All groups share one centre, and each spreads out both ways along 9 directions, with some noise.
Some rows, each with its group after it:
[ -6.6  -6.8  -5.6   6.4  12.8  -9.3  -0.5  -7.9 -10.5  -3.1  12.6   5.0
  10.4  -0.9]
j434
[ -5.2   4.7   4.5   0.8   5.6  -8.5   9.0  -0.4  -8.0   2.7  -2.3 -12.0
   4.5 -15.7]
j510
[  2.8 -11.5  -2.2 -19.3   9.9 -15.5   4.5  11.9  -7.6 -12.0  15.5  19.7
 -18.6  -0.8]
j326
[ -4.3   9.5  16.3 -13.4   1.3   8.8  23.9   2.0  -2.3 -10.7 -10.9 -13.3
   0.4  18.3]
j707
[ 11.6 -21.9   7.2   6.2   3.0   1.5   5.7  31.4  -7.0 -19.7  14.9 -53.6
  19.1  -7.0]
j590
[-13.0  -2.6  -2.0  -7.2 -15.4  -3.3  -3.6   9.9 -14.3  18.7  22.7   3.2
   5.5  16.7]
j434
[  3.3 -16.0   7.2  24.1   8.3  -5.3  10.3   3.8 -13.0  -8.6   4.3 -28.8
  20.6 -11.0]
j590
[  6.6   0.7   3.1   4.6  13.9   7.7  -9.3 -11.9   7.6 -38.0  -6.8   5.8
   9.3  -0.3]
j326
[  1.1 -16.8  -2.4  -7.3   1.7   6.6  -9.9 -10.6   7.8  17.9  10.4  29.2
 -15.0  24.6]
j510
[ -4.3 -15.3   2.6  -8.9  14.7 -21.9 -16.3  11.9  -3.4 -14.5  17.8 -22.0
   7.4  14.7]
j590
[-19.2  -7.1  -5.4 -19.2  -1.2   1.7  35.6  10.2  -7.4   1.3   9.2   4.2
   3.4  -9.6]
j326
[ -3.7   2.4  20.8 -11.3  -4.5  -5.7 -19.3   4.9   4.1  -7.8 -11.0  -5.0
  -4.3  -5.5]
j707
[  6.6  -5.6 -11.5  11.6  32.4 -14.6  -9.3 -10.3 -17.1  19.1   4.6  30.6
 -20.2 -24.6]
j326
[  1.6  -4.8  -0.8   3.4  20.5  -5.0 -22.8  -2.5 -10.0  20.6  13.8  -1.5
  -0.3 -14.3]
j707
[  5.1  -2.5   7.1  -4.7 -10.3 -11.6   4.7   0.4   6.9  -8.7   4.4 -32.2
   8.1  -0.1]
j326
[ 6.2  9.0 -4.5 -4.5  8.5 12.4  8.0 -4.4 -1.6  0.1  1.0  4.3 -3.9 -3.0]
j590
[-21.6  -8.3  21.7   3.0   2.0 -16.6  -9.4  -9.8 -12.2   6.0 -10.0   4.4
   6.4   8.9]
j510
[ -1.7  -7.8  -4.8 -10.2  -7.7  -0.4  -1.0  14.1   5.6   5.8  12.2  -7.8
   0.2 -10.4]
j707
[ 11.9  22.6   8.3  -2.3  -3.1 -23.6 -14.8  -7.2   4.0 -24.9  -5.2 -23.6
   2.7   1.8]
j326
[ -7.0   6.0  -1.3  -4.6   2.9  -0.7  20.1  -1.4   5.6  -0.7  -7.2 -19.9
   6.6  20.7]
j434
[ -3.3 -12.5   9.2  -5.0   5.4  -1.2  -4.3   2.3   1.4   5.8   1.3  -3.5
  -0.6   1.4]
j590
[ -1.9   7.0   8.4  -0.9  10.3   9.0  -7.7  -3.0  -1.5  -3.0  -6.8 -12.7
   9.5  -1.4]
j707
[ -5.6  12.9 -14.1   1.1  -9.8   4.0  21.8  10.8 -13.2  -2.3   3.0   1.7
   5.4  -3.6]
j510
[  8.8   1.8 -21.1   3.6 -14.2  -1.0  23.8   4.1 -10.1   0.8  28.3  -5.7
   8.3 -25.8]
j590
[-10.8   7.3  -6.6   0.0  -4.3   4.0   7.6  -3.9   0.8 -10.7   6.7 -11.1
  20.1  11.1]
j434
[ -9.3  12.8   1.2   2.8   5.3  -5.9  -7.0  -6.7  -7.7   6.7   5.0 -21.9
  17.4  10.1]
j707
[  4.7  19.2 -21.9 -13.1  11.1 -18.3   7.1   5.9   3.3 -10.3  12.5 -20.0
  -0.5   3.6]
j510
[-12.7 -40.4   1.2 -11.2  -2.1  -2.8   9.7  16.2   1.3  11.5  14.5  -2.9
  -0.2  16.0]
j326
[ -5.2   7.8  19.8  -2.4 -13.1  -9.8 -21.5  -6.9  -4.8  10.3  -2.8  -1.6
   0.4  -0.4]
j707
[ -9.0 -13.7   1.7  -3.4   4.8   2.4   3.6 -15.8  11.8   5.4   4.7  -8.1
  10.6   2.7]
j510
[  1.4  16.9   0.7   0.7  -7.6  -4.1  15.1   6.8 -14.3   1.9   5.6 -21.0
   5.1   7.9]
j590
[-16.5   9.2 -17.3  -0.5   2.8  16.6  25.5  13.9  -4.8  16.7  -3.2  -8.4
  10.9 -10.7]
j326
[-10.0 -11.0   5.9  -3.3  12.8  -3.1  -7.1  -4.6  16.0 -28.4 -10.8 -10.6
  15.1  -7.4]
j590
[ -0.5   6.3  -6.7  -4.6  12.9  -9.3   4.0   0.9   1.8  12.0  -2.4  -1.6
 -12.9  22.2]
j510
[ -3.2  -8.9   1.5 -10.6   3.3 -11.8  16.9   1.4  -6.8  14.8   6.3   5.9
 -14.5   7.4]
j707
[-14.0   5.0  -7.3  -3.3   2.9 -18.4   0.4 -15.1   0.0   6.6   4.1   5.7
   3.5   6.9]
j590
[ -2.4  18.3   6.7  -1.9   2.9 -26.5  -3.8 -25.8  -7.3  -6.2  -3.8   5.9
  -3.5  -8.9]
j510
[ -4.1 -11.9  -0.9  -8.1  21.8 -12.5  -7.0 -20.0  16.7  18.7   1.2  -6.7
  -7.7  25.0]
j510
[-10.6   3.9  -3.6 -11.2 -12.2  -5.7   0.6  14.3  -3.3   8.1  13.0 -21.2
   8.7  16.5]
j434
[-14.7  11.4   3.3 -14.6 -11.5 -31.7   4.5  10.3  -2.6  29.4  -5.7 -15.9
 -13.1  -0.5]
j590
[ -9.2   5.4   1.1   0.6 -19.4  -8.5  24.2  -6.5   1.5  -5.9  -4.1 -12.9
  13.6 -21.6]
j434
[ -7.4  -2.1  18.5 -14.7  12.3 -26.7   8.6   0.9   2.8  27.7 -19.2 -16.4
 -23.2  28.3]
j434
[  3.7  18.3  10.1  -1.1  10.0   5.0  -1.9  -8.1 -16.7   6.0   9.3 -22.5
  11.9  16.9]
j707
[  4.1   2.9   2.7  -3.9   9.5 -11.2 -10.8 -13.5   4.5  -1.3  -1.3  10.4
  -9.2 -20.0]
j434
[  5.2  -1.0  14.0 -22.5   0.8  -6.0 -10.1  14.7  -1.2   2.3   2.2   1.6
 -20.5 -15.3]
j590
[  7.6 -12.2  -3.3  -4.2  10.6   0.3   0.2   5.6   1.3   5.2   9.3 -10.3
  -2.5 -16.8]
j326
[ 10.0  -8.6   5.5  -7.1   4.6   4.8 -19.8  -0.5  -2.2   8.1  19.3   1.4
  -1.4 -10.4]
j707
[-15.8   4.2   4.8 -10.6  -7.0 -24.4  -0.2  13.6 -13.8   9.4  10.3 -23.5
   6.0  -5.1]
j510
[ -6.5   8.2   5.3 -19.1  12.4  -2.4   2.4  -0.4  -4.0  -9.2   2.8  -2.9
   0.6  -9.5]
j326
[  3.5  -1.1  11.2 -21.0 -15.7 -12.0   5.1  15.8  -1.3   9.7  -0.5  -1.5
 -20.6  -3.8]
j707
[-11.8   4.1  10.6   3.2 -12.9 -29.5   0.6  -0.7   2.6   2.3  -9.2 -34.6
  11.1  29.6]
j326
[ -0.2   9.3  15.7  -6.9  -5.8 -12.1  -6.2 -19.6   8.0  -5.6 -11.0  -1.9
  -3.2   5.1]
j510
[ -7.9  -9.9  13.6 -20.0  -1.0   5.6  -5.3 -12.2   7.9  15.1  15.1 -15.9
  10.8 -15.6]
j326
[ 17.0  -3.2 -12.9  -3.7  17.3  29.6   5.1   3.9   2.7 -41.3  21.3 -11.5
  18.7   6.1]
j590
[-20.5 -37.4  25.3  -5.9  16.8 -27.1  -5.1   0.0 -16.9  25.3   2.4   8.5
 -11.7  19.9]
j434
[-5.0  2.7 -1.4 -5.9  3.5 -5.8 -5.6 -0.2 -1.9  2.2  8.0 -3.5  2.5  7.4]
j434
[-16.7  -1.0 -23.1   6.2  -5.9 -12.5  24.0 -11.9   0.0   6.3  12.3  -1.8
  15.5  -0.9]
j707
[ -0.8   0.5  11.0 -10.3  -4.6  -5.7  20.6   4.6 -11.6 -10.4  -3.1   5.7
  -9.3 -17.6]
j434
[ -2.3   9.3  -5.5  -2.8   5.2 -16.6  10.6 -13.8   4.6   9.8   2.3 -17.3
   2.1  -4.9]
j510
[ 4.5 18.9 -8.2 -6.9 -5.8  5.2 11.9 -6.9  3.5  2.6  0.4  1.6 -2.7  2.2]
j434

New rows. What belongs after each?
[ -5.3 -24.5  18.0  14.1   8.9   8.0   2.2  -1.5  -2.0  -2.9  -7.0 -16.4
  17.1  -3.5]
j590
[  6.2  -1.4   6.5  -9.6   8.8   5.9  -8.1   2.5  -8.0 -16.6  14.7  -4.2
   3.7  16.0]
j590
[  2.3   3.1 -19.0 -11.8  22.1  -3.2   9.6  39.4 -11.9  -8.1   9.0 -20.3
  -2.7   0.3]
j510
[-10.5  -1.1  -7.1  -5.2   1.7 -10.1  42.2  -1.4 -13.5 -12.2   3.6  15.2
  -1.0 -13.8]
j326
[-11.8   0.5 -16.9   1.6  -0.5  25.3  26.4   1.7  -0.7  -6.8  -0.9  16.5
  13.3  -6.5]
j326
[-17.7 -21.0  21.6 -17.6   5.7 -36.2   3.6   8.4  -3.6 -12.6  -3.2 -15.7
  -3.5  28.5]
j326
[ -9.1  -5.6  10.5 -21.7 -10.5 -11.7  -7.9  12.8  -7.3   7.7  16.2 -11.3
  -4.4  19.0]
j590
[ -3.7  -6.7   0.1 -13.9  11.8 -17.8 -12.5   0.4  -2.0 -12.4  21.6 -16.4
  11.9 -24.8]
j510
[-11.4 -18.3 -12.0 -12.3  19.9 -10.2  22.6   2.8  12.3 -22.6  -0.8   3.7
   2.1   6.7]
j707
[ 12.8  13.7  -6.8  -5.1   7.9  -3.0  13.5 -14.6 -11.6 -20.8  24.9  -7.6
   5.9  12.5]
j707
[  2.2  -9.0  10.9   6.8   2.7  -3.5   6.1   9.4 -12.7   5.3   3.3 -20.7
   4.2  -2.8]
j590
[ -9.0  17.5  -9.5  -4.8  17.5 -24.5  17.0   2.5  -1.4  -7.4  -4.1 -42.3
  13.8  -1.9]
j510
[ -1.0  -4.4  24.6   9.4   2.4  -4.6  16.6  -1.8  -6.8  21.6 -24.9 -27.0
  -1.4 -28.5]
j510
[-12.0 -27.4  10.2  -1.5  10.4  -1.4   3.3   4.5  -7.1  -9.4   7.5  -0.7
  10.2  -0.4]
j434
[ -2.3  -4.9  -5.4  -3.5  22.3   5.5  13.8  -8.6  18.5  -5.6  -7.2 -25.5
  12.7  14.3]
j510
[  6.2   3.8  12.1 -13.6  12.4  -4.9  -8.5   3.8 -12.2   2.0  16.3 -25.0
  -1.2  24.9]
j707
[  8.2   0.4   5.5 -11.4   7.4  26.3   1.2  -1.3  -6.9   6.8  11.9  13.2
  -3.9  14.0]
j590
[ -0.6  -3.8  14.3   6.4  11.2 -16.0  -6.7   7.7 -16.3 -12.0   0.8 -26.2
  10.0  10.0]
j590
[ -2.8 -33.8  27.8 -12.7  -9.6 -34.4  15.7 -13.3   7.0 -27.3  10.8 -17.8
   1.9   8.6]
j326
[-0.6  4.6  7.5 -6.4  2.8  6.2  0.4  1.9 -1.3  0.4 -3.5 -3.5 -0.8 -6.7]
j707
[-11.2  29.3   8.6   2.4   0.1  -9.2   2.5 -46.4  -8.4   7.0  -4.5   6.4
  12.0 -27.4]
j326
[ -6.7   6.1  -1.8  -5.7  -8.1  -7.5  -2.6   1.6   0.3 -24.2  -0.9  15.1
  -1.5  31.3]
j326
[  0.6  12.8 -19.2  -5.7 -15.2  36.8   5.8  14.9  12.8  -7.2   5.7  -7.4
  16.4   2.3]
j326
[ -3.1  -0.4   2.8 -20.6   2.8 -16.2 -23.4  11.1  -7.0 -19.3  20.9   6.0
  -3.0  -0.8]
j510
[  4.1  -8.5  -0.7 -15.8  -4.7   2.9   6.8   3.9  14.0   2.3  12.6 -25.2
   5.5  -7.7]
j510
[ 29.5 -10.5 -10.0  -4.8 -16.2  -2.1   2.2  24.0  15.6 -14.3  20.7 -35.1
  -2.8  -0.8]
j326
[-5.1 -6.4  6.9 -5.8  1.7 -8.2  1.6 -9.9  2.1  2.1  5.4 -6.6  3.4 -5.1]
j326
[ -1.2  51.1  -5.4 -36.9 -29.1 -27.3  13.7  13.8  -4.2  -2.8  -2.1  -3.3
 -21.2 -14.0]
j590
[ -9.4  -8.4  -4.5  -5.4  19.4  -2.2  10.4   3.6  -0.8   6.3   1.4 -14.0
   6.9  11.7]
j707
[ -7.1  19.6   3.3  -6.8  -8.7   5.2  -8.0  -6.9  -5.6 -25.4   1.8  12.0
  12.8   6.7]
j434
[  1.4  43.8   7.7  -8.8   1.7  -5.3  -0.3  28.6 -12.4  11.8 -26.1 -32.0
  -9.7 -26.3]
j707
[  9.3  -3.6  -8.1  -1.2  10.3  10.2 -19.0   0.9   0.1   6.6  13.7  17.8
  -7.6  -5.3]
j326
[-11.2  -4.9   9.2  -3.2   5.0 -21.2  16.9  -8.6  -8.6  -7.1  -3.1  -5.5
   3.3  -2.1]
j326
[ -7.0   5.7  -6.0 -12.8  -6.6 -17.5   2.2  -1.1  -1.8  -5.5  15.5  -1.3
   2.3   2.4]
j590
[  2.9  15.0   4.5  -8.4   6.8  -1.6  11.1   0.3  -9.7  -2.3  -0.3 -11.8
  -1.6   5.6]
j707
[ -2.9  10.8  -8.5  -6.0 -15.9  17.0   6.2  20.1  -9.5 -28.0   6.4  18.7
   4.8   8.5]
j510
[ -8.2  13.6   5.2 -12.4  13.0 -15.5   5.8  -1.6  -8.3 -17.1  -4.6  -6.5
  -0.2  -5.8]
j326
[  1.0   1.5   7.3   2.4  -1.6 -10.6 -11.4 -10.2   5.9   0.7   1.8 -16.7
   6.9   3.3]
j326
[-13.0  -6.0   3.9  -5.1  -7.6  -3.1   0.2 -13.3   4.9  -8.2   7.8  -1.7
  16.2   1.0]
j510
[-11.7  -6.1   7.6 -18.1   2.6  -3.9 -12.5   6.2   7.9 -27.9   7.7 -23.2
  22.0   8.8]
j510
[ -9.2  21.8   8.4  -3.7 -10.6  -2.8  -7.9  -4.0   6.7 -26.6 -16.7 -14.1
  17.3  -7.4]
j707
[-13.6  -0.3  -6.8   1.6  -7.1   9.2 -18.5  -8.7  -4.8   1.2  23.8   7.0
  23.1  16.9]
j434
[ -1.6   5.0  -2.2 -12.5  -8.3  -0.2  -0.7   0.0   2.6  -2.6  10.5  -2.6
   1.1  -2.2]
j326
[  7.1  12.8 -13.9 -11.1  -0.8  19.5  -3.5  10.0   3.5 -17.7  18.4  -6.8
  10.9   7.4]
j434
[ 20.7  -6.6  19.5  -4.4  -4.5 -42.1  -4.1 -28.0   0.4 -26.3  13.7  -9.0
 -10.6 -15.9]
j326
[ -7.1  14.2   4.8  11.0   2.3  -2.0  14.7  -1.9  -9.2 -30.8  -7.2 -35.1
  31.2  23.4]
j590
[  2.9   4.0  -0.6 -11.0  21.9 -10.8 -22.7  17.8   0.0  -4.2   4.7 -22.4
  -0.1  -7.0]
j707
[  0.0  -7.4  -6.7 -14.5  -4.0  -3.0 -18.2  18.0  16.3 -26.6  12.7 -21.2
  13.7  -7.6]
j707
[ -6.3  14.3  -7.9 -21.7  -0.9 -25.3 -10.0  18.4  -2.7  -9.0  14.2 -16.6
  -2.9  19.3]
j510
[ -0.4  19.9   5.8  -4.5  -8.3  -4.2   6.4   3.0  -6.8   3.7  -9.4  -0.9
  -5.3 -15.2]
j707
[  7.6  19.1  -1.7  -0.4  -9.3  -4.0 -11.2 -14.5   2.3 -26.9   1.8  11.8
   1.4   8.1]
j326
[-22.5   5.9  14.4 -11.2  10.4  -7.6  -2.1 -21.8  -5.4  -6.0  -8.2   9.9
  11.2   4.5]
j326
[ -3.8  19.0  -1.8  -2.1 -15.1 -12.5   1.1  -7.0  -1.2  15.1   4.8 -15.3
   7.3  -0.6]
j326
[  0.6 -26.1 -11.9  -6.2   0.9  14.8  12.8  14.3   2.2  11.6  18.8   7.3
  -3.7  -8.9]
j326
[ -7.7 -12.1   7.6 -25.0  -3.0  -9.4  24.0  10.1   2.8 -30.2   7.6 -12.3
   5.2   4.7]
j326
[-23.0 -16.5  24.7   2.3  11.0  -6.5  -6.8 -10.9   3.6  11.7 -21.6  -4.7
   4.4  39.7]
j510
[ -5.4 -23.7  20.1 -12.0  10.4 -11.7 -20.7   2.7   3.0  22.6  -0.9  -0.5
 -16.6  20.3]
j510
[ 12.9  27.8 -18.6  21.8   2.6  -4.4 -29.7   3.9   0.3  12.0  -6.0  -5.8
  -2.8  12.7]
j326
[ -7.0 -21.1  -7.4  -5.3  -0.1  17.5  13.8  -1.6   0.0  11.3  14.4  18.3
   3.8  -8.9]
j326
[ -2.1  -2.9   0.1  -2.9  15.2 -19.3   7.8 -11.0   0.7  24.7  -4.0  -4.9
 -14.2   9.8]
j434
[ -3.3 -14.2 -13.5  -0.7   4.7  -3.2  -2.4   0.2   5.0   5.1   9.3  12.8
  -0.1 -26.0]
j707
[  4.4   3.9  12.5  -8.1  -6.1   3.8  -4.0  17.4 -11.3 -10.4  -1.1   3.9
  -8.1 -14.4]
j510
[ -4.9   5.3 -10.2   4.1   2.7 -22.4   0.8   0.8  -9.3   1.1   8.8 -12.8
   8.1 -15.7]
j434
[ -4.3  29.0 -10.1 -17.3  -7.2   9.4 -12.8  19.7  -1.3  25.2   7.6 -21.6
   1.3  -1.6]
j326
[ -9.1   9.8   3.4 -23.1 -15.5  -3.5   4.8   2.4   9.2  -5.6  -2.0  -0.6
  -2.3  -6.5]
j590
[ -3.6 -12.5   8.5 -14.3  10.6   7.2 -11.6  -1.9   1.8   3.1   7.6   5.0
  -2.6  16.2]
j590
[-22.0 -11.4   2.6  -3.8  -4.6   2.4   1.0   4.3  13.2  -1.8  -6.8 -14.3
  20.1   7.2]
j707
[  2.7   4.9  -0.2 -11.8  -1.5  -8.4   8.6  16.7   2.9 -36.9  -5.7 -15.8
   2.6  13.5]
j326
[  3.1 -10.1   7.9  14.6  26.0   5.2   2.9  15.7 -11.1   1.0  -3.2 -41.9
  14.1  23.7]
j590
[  7.0   4.9  -2.2   6.1   7.1   3.2 -22.9  -5.4   6.9  14.8   2.3 -13.6
   3.4  -7.3]
j326
[ -9.1   3.3 -17.4   3.2  25.5 -12.9  -6.1 -15.2  -3.1  -7.8  15.3  -2.0
  13.6  32.3]
j590
[-18.8   0.5   3.5 -17.4   6.2 -13.6  -4.8   8.0  -8.7   3.3   0.3  10.2
  -6.1  20.7]
j326
[  2.0   9.3   8.4  -9.3  -0.3  -1.5   9.4  -6.0  -2.7 -18.0  -1.8  -3.2
  -0.9   5.1]
j707
[  6.6   7.0  -7.7  -9.2   4.9   1.2  19.0   0.2  12.7  10.0  -4.1 -18.1
  -7.9   6.9]
j434
[  1.8   3.9   9.1  -4.2   8.1 -17.4 -19.4  -9.9   0.5   5.6   4.3 -11.1
  -2.2  -3.8]
j326
[ 16.0  -4.8 -16.5  -0.3  36.4  11.7  23.1  -2.9  16.7  -5.0   0.1 -28.7
   4.8 -23.9]
j510
